There are 9 hidden switches. A switch that is on adds its own fixed numbers to the row, and there is some noise. The rows also spread widely along 14 directions, which tell nothing about the answers.
Known rows, each followed by its switches (1 for on, 0 for off):
[-19 -30 -11 -16 -12  -8 -40  18  -7   7  11 -13  -6 -19   6  -2  12  24
  15 -11  -9  -5  -7  -4   0  -9]  0 0 0 0 1 0 0 0 0
[ -4   2   4 -30  -5 -27  -3  -8 -23 -39  11 -37   6 -31 -10 -12  -3 -12
 -20   1 -10 -25  -3   5 -13 -21]  1 1 0 1 1 0 1 0 0
[ 22  12  10 -19   1  -2 -40  -7  -5  37  -8  14  -7  26 -10  12  -5  -1
  -2  39  17  14  12  10  -6 -18]  0 0 0 1 0 0 1 1 0
[ -6 -14  -5 -44   4 -11   7 -13 -22  -5  12   0  16  -1  37 -24   5  -5
  -7   5  10 -23  12  -1 -15 -20]  1 1 0 1 1 0 1 0 1
[  6 -16 -27   1 -13 -31  -7 -23  -9 -14  -3  -4   2  -2 -29 -21  16  24
 -13 -15   8   6  -2  36   6  -9]  1 0 0 0 1 0 1 0 0
[-33  41  19  47  13   2   9  -4   9  22 -12  -2 -19  11 -34  28   9   0
   6   3   6  55  28  -5  13  23]  1 0 1 1 1 0 0 0 0
[-16 -10  12  24   6 -17  27 -14  -8   1   2  10  -3   7   6  -1   3  -9
  -8   5   2   4  10   3 -25  13]  0 0 0 1 1 0 1 0 0
[  2   0 -17  -9   2 -11   3 -25 -22 -17  -7  -3   3  40 -25 -29   8   5
 -13 -16   3   6  24   3 -12 -16]  1 0 1 1 1 0 0 1 0
[  3 -25 -16 -16  10   0 -22   1  -1 -28  30  -6  13 -31  15   2  13  -9
 -18   4   7 -51 -33   7  27   4]  0 0 0 1 1 1 0 0 1
[ -5   9  10  13   6  41  28  24  -3 -46 -13 -20 -20  -2   7 -26 -39 -23
  -1 -33 -41 -48 -26   4  -9   3]  1 0 0 1 1 0 0 0 1
[ 19 -13  24 -17  14   9  23   1  -6 -27  13 -25 -11   2  13 -46   4   6
  21  24   8 -13   4 -13   5 -20]  1 0 0 0 1 0 1 0 0
[-10 -42 -15  22  -1   1  11  -4  -8  36   2  29 -25  26  23 -29 -16  31
  14 -28 -13  10 -12  17 -58  13]  1 1 1 0 1 0 0 1 1
[  1  52   9   6   5   2  23 -34   7  17  -1 -16  11   2   8 -28 -33  13
   3 -20   8   2  12  23 -12  18]  1 1 1 0 0 0 0 1 0
[-26  29  -2 -20  12   3 -21   9  10   5  -1 -18  -4 -27  35 -15   3   6
  18  -9   1 -32   4   9  36   4]  1 0 0 0 0 1 0 1 1
[-28   8  17  -7  -5 -19  30  -3 -14  -3  -1 -10 -12 -12  11 -23  10   0
   9  -9  -6  22   9   1 -18  -9]  1 1 0 1 1 0 0 0 1
[-42 -13 -21   5   6   2 -20 -13 -16  -9  11  19  32   2   2  51   5 -11
 -31 -12   5   2  21 -25  -1  13]  1 0 0 1 1 0 1 0 0
[ -8   5  10   8 -15  -4  11 -17   1  -2 -26  -2   6   4  13 -12 -17  44
  -3 -15   1   5  -4 -32   5  13]  0 1 1 0 0 1 1 0 1
[-13  -6   4  34  -9  17   0   7 -24 -17   5  16 -25 -12 -11 -10  -9  -7
   3  -6  11  48  -1  -6   8  12]  0 0 1 1 1 0 0 0 1
[ 33   4  -9 -13   0  -8 -29 -22 -17  29  34  10   3 -19   6 -12 -18   6
 -16  35  47   4 -21  15   8  21]  0 0 1 0 1 0 0 0 1
[ 16  32  14 -32 -27  -6  17 -22   5 -22 -30  12  18  -9  15 -14  13 -16
  -8  10  16  21 -20  40  31 -25]  1 0 1 1 0 0 0 0 1
[-18   8   9  -4  19   4 -33  12  -4 -11  17 -14 -10 -10 -30  43  14 -31
 -11  24 -16  -2  -5 -11   3  -1]  1 0 0 1 0 0 0 1 1
[-23 -12 -14  -7   7 -13 -35  16  13  34  -8  17 -20  -7  34  21  19   8
   6  12  -3 -27 -11  18   7  11]  1 0 0 0 0 0 0 0 1
[ -8  20  18 -19 -15  -1   2   3  -2 -82 -23 -42 -10 -26 -24 -26  25  -7
  10  -6 -19   8  -4   0  51 -34]  1 0 0 0 0 0 0 1 0
[ 21  14   8 -32  -2 -10  -3 -17   2 -21 -19   0  -4  -3  11  -3  15  -3
 -16  33  12 -12 -13  10  33 -15]  1 1 0 0 0 0 0 0 1
[-31 -26  -2  40 -24  -1  26   0   8 -49 -21   2 -12  -6 -37 -20  37  28
  19 -49 -25  60 -26  13  14  -7]  1 0 1 1 1 0 0 1 1
[ -4 -30 -15  20 -18 -32  -6  -9 -35 -44   0   5 -29 -21 -10 -24   4  10
 -26   1  13   4 -12  -9   5  14]  0 0 0 0 1 0 0 0 0
[ -7  34  10  12   2  10  10 -24   5  -4   3  -5  20  -9 -12   3  -4  10
   0  -6  23  37  15  -1  23  10]  1 1 1 1 0 0 1 0 1
[  2 -22 -14  13  11   6 -21   1  15 -27 -10   2 -14  -1  -5  20  17  11
 -13   7  -9 -27 -15   0  25   5]  1 1 0 0 0 0 0 0 0
[ 32   8  31  -9   3   7  -7   7  -2  -8   1 -16 -21  -7   7 -24 -13   7
   4  41  20 -10 -17  -9   7 -10]  1 0 0 1 0 0 1 0 0

New rows, each followed by its switches (1 for on, 0 for off):
[ -8  25   1  -9  -6  -3 -22 -18  -7  26   0   4  11   6  -7  13 -15  -4
  -5  -7   2  24  16  15 -20  -4]  0 1 1 1 0 0 0 1 0
[-30  -8  -4  25  17  15  -3  -8  -1   5  13  27  -4  -1   5  22  16 -14
   2  -2   8  27  16   4   9  15]  0 1 0 1 1 0 0 1 1
[ -5   8  16 -31  -2 -25  13  -9  -7  12   3 -18  10  12  -6   0  10   1
 -11  12  -9  -6 -10  -8 -26 -12]  1 0 0 1 1 0 0 0 1
[ 25  19 -10 -20  -8  22 -38  -7  18  29 -18  21  13  10  18  25 -21   6
 -11  13  13 -15 -21  29  20   1]  1 0 1 0 0 0 0 0 0
[  1  -8 -10  15   8   7 -14   0  34 -12   5 -12   4 -16 -10  14  21  24
   4  -9  -6 -26 -27  22  37   8]  1 0 0 0 0 1 0 0 0
[ 15  10   8  -8 -12  27  -3   3 -10 -27 -19  15 -11  -5   8 -12 -14 -13
   1  13  11  21  -2   8  31 -16]  1 0 0 0 0 0 1 0 1
[  2  -4  20   9   1  -7  16 -12 -25  29  29  19  -5 -17  18  -1 -35 -21
  -8  20  13  23  -8   9 -54  17]  0 1 1 1 1 0 1 0 1
[ 27 -21   5  -1  31  17   6  -2  -1  16  48 -27 -10  11 -14 -22 -21   5
  12   6 -10 -22  -7   9 -47   0]  1 1 1 0 1 0 0 0 0
[-27   3   4 -13  15  -7  -9   9  -9  13   5  -6  -2  -1  16  16  -3 -23
  -3   7 -12 -25  19   5 -24  -5]  1 0 0 1 1 0 1 0 0
[-10   0   9   4  14  19  18   2 -11 -50  13 -12   0 -11  15  -8  -6 -23
 -13   1   0 -28  -4 -21  10   7]  1 0 0 1 1 0 0 0 0
[ -2  30  27 -22  11  -2  13  -8  -2  22  19 -17   9  -6  14  -9  -5 -30
  14  16   4   0  14  22 -16 -10]  0 0 1 1 1 0 0 0 0
[  0 -11  -3  38 -15  21  11  -7  -1 -39 -30 -12 -13  25 -26 -30 -23  54
  -5 -37 -12  10 -22 -39   9  18]  1 0 1 0 1 0 0 1 0
[-38   0  15  13  39 -16  29  -7  19  15  16 -12   2  -4  11  29  16 -17
   8   4 -29 -26  16   9 -29  15]  1 1 1 0 0 1 1 0 1
[ -2  39  15   3  -1   8  20 -24  10 -10 -21   2  23  18 -12  21   0 -16
 -17   0  -2   9   0   1  16   7]  0 0 1 1 0 0 0 0 1
[ -7  -8 -15   3 -17 -27   0  -1 -29 -39  -1  -8 -26 -19 -19 -44  20  11
  -8 -18   9  14  -5  14  20 -15]  1 0 0 1 1 1 0 0 1
[-13  -4  -4  -8  -6  -7 -10  -6   2   4  -1   7  -1 -18  21  -5   3  22
  -3  -3   6  -4 -26   2  17  10]  1 0 0 0 1 1 0 1 1
[ 12 -14 -16  -9  17  -3 -31 -16  16  15  -1   5   1  19 -12  20  30  11
  -3  19   8  -8   8  22  26  -6]  0 1 1 0 1 0 0 0 0
[  9   2  -4 -32 -31   2 -13 -11 -10  13 -31  24   5  21  25 -24 -10  16
   0  -9  11  21  -9  20  -5 -26]  1 0 1 1 1 0 0 1 0
[-14   6  10  10 -21 -12  -3  11  15  13 -10  -2 -13 -33   5   0   3  18
  10 -14  -7  12 -33  33   5  -2]  1 0 0 1 1 1 0 0 0
[ -3   2  14  22  11  23  -6   4  31  12 -18  24  -7  18   5  39  20   1
   7  18   0  15  -7   6  23   0]  1 0 1 1 0 1 0 0 0
[ 17   7  16  26  -2  39  16   7  11   9 -15  16 -16  16   6 -12 -25   3
   9  -3   0   7 -24  10   8  10]  0 0 0 1 1 0 0 0 1
[ -1   8   9  -7  -9  26   7  -3  14 -16 -15   2  10  -9  21   6 -17  11
   0 -14 -11  -3 -25  -5  17   0]  1 1 1 0 0 1 0 0 1
[-32  18  12  62  25  27  11   6   3 -11   1  13 -35 -14   1  22 -21 -25
  -6  -3  -5   9   5   2   0  37]  1 1 0 1 1 0 0 1 0
[-14  -6  21  40   7  13  25  -2  23  39 -15  47 -17  11  32  43  -9   4
  -8  26   3  15 -32  -5 -12  43]  1 0 0 0 1 0 0 0 1
[ -5   8  18  -4  -6  15   8   8   1 -24 -28   7 -21   9  23 -25   9   5
  14   7   2   9  -9 -10  23 -11]  1 0 0 1 0 0 0 1 1
[-34  19  14  27   5  -7  -2  -5  17  15 -23   0 -10  -7   8  27  -7  20
  -5  -2  -6  -1  -3 -10  -1  24]  1 1 0 1 1 0 1 1 0
[ 26  16  33  -5  12  24  28  20   3 -18  -2 -21 -38   2  -6 -31 -21 -32
  19  18 -29 -17 -18  29 -15 -19]  1 0 0 0 0 0 0 0 1
[-33 -30 -20  20  18   0 -19   3   9  -3  40 -16  17 -26   4  14   2   0
   1 -34 -23 -41 -24  12 -25  29]  0 0 1 1 1 0 0 1 0
[  2  -8 -15   0   9 -11  -5  -9   2 -21  -1  -5  -3  -1   6  -6   7   3
 -14  -4  -3 -39  -7  12   8   4]  1 0 1 0 0 1 0 0 0
[ 10  27  -3  -3   1   1  10 -15   6 -27 -27 -21  -1  28 -47  -2  -9  -7
 -20 -17 -36 -20 -12  22  -3  -9]  1 0 0 0 0 0 0 1 1
[ 26 -37  34 -16   0 -20  -9  -3  13 -24  19 -15 -11 -34 -18  10  27  -1
   8  52 -12  10 -53  11  -5 -16]  0 1 1 0 0 0 1 1 1
[ -6  32  -1 -14  11  11 -28  -8   5   4   0 -34  10  -3 -12 -13 -13  29
   8 -16   8  -9  19  -8  25  -7]  1 1 1 1 1 1 1 1 0
[-20  11  22 -13 -18 -32  10 -11 -36  22  14  10  -9 -10   9 -18  -7 -19
   3   8   6  49  11   7 -51  -7]  0 0 0 1 0 0 0 1 1
[  5  27   8  -2  -8   4  -8  -6  -8  -2  -5   0 -14  -7 -10 -27  -1 -13
  12   1  13  30  11  36  18 -16]  0 0 0 1 1 0 0 1 0
[ -6  10 -10  36   5   7   0   7 -15 -19  -4 -11 -37  -5  -8 -42 -12  11
   6 -20  10  -1   8   7  12  15]  1 0 1 1 1 0 0 0 0
[ -8  -9 -24   2   5 -33 -13 -15 -14   6   2   0 -10  16 -22 -16  33  20
 -10   0  17   8  10   9   5   2]  1 0 1 1 1 0 0 0 1
[  1 -42  21   7  -2  -2  45  -5 -15 -30  -1  15 -14  16  29 -23   0   6
  -6   6 -11   2 -23 -35 -48   1]  1 1 1 1 0 0 0 0 1
[-45 -31 -24  45  -6 -18  37  -8 -26 -42 -16  39 -22   3  12 -14  19 -10
 -22 -37  -6  11   7   8  -8  15]  1 0 0 1 1 1 0 0 1
[ 31 -10  13 -40 -14  25 -13 -10 -11 -16  37   8  13 -46  25 -19 -12  -3
   4  29  33  30 -41  13  22 -16]  1 1 0 0 1 0 0 1 1
[-11 -14  -5  17  -9  -3  -4 -10 -12 -35   2   0  -1 -23  -2  -2   3  14
 -17  -2  12   7 -23 -27  29  28]  0 0 1 0 1 0 0 0 1
[-33   9  17  12   3 -15  -5   7 -14   0  -8  24 -25 -16  30  26   6 -29
 -10  27   9  15  11 -10  -4  10]  1 0 1 1 0 1 0 0 0
[  4 -14 -11  -4 -20  28   2  -8  -4  35  13  30  14  -8  13 -11 -49  -2
  16 -43 -17  33 -21  68 -53 -10]  1 1 1 0 1 0 1 1 1
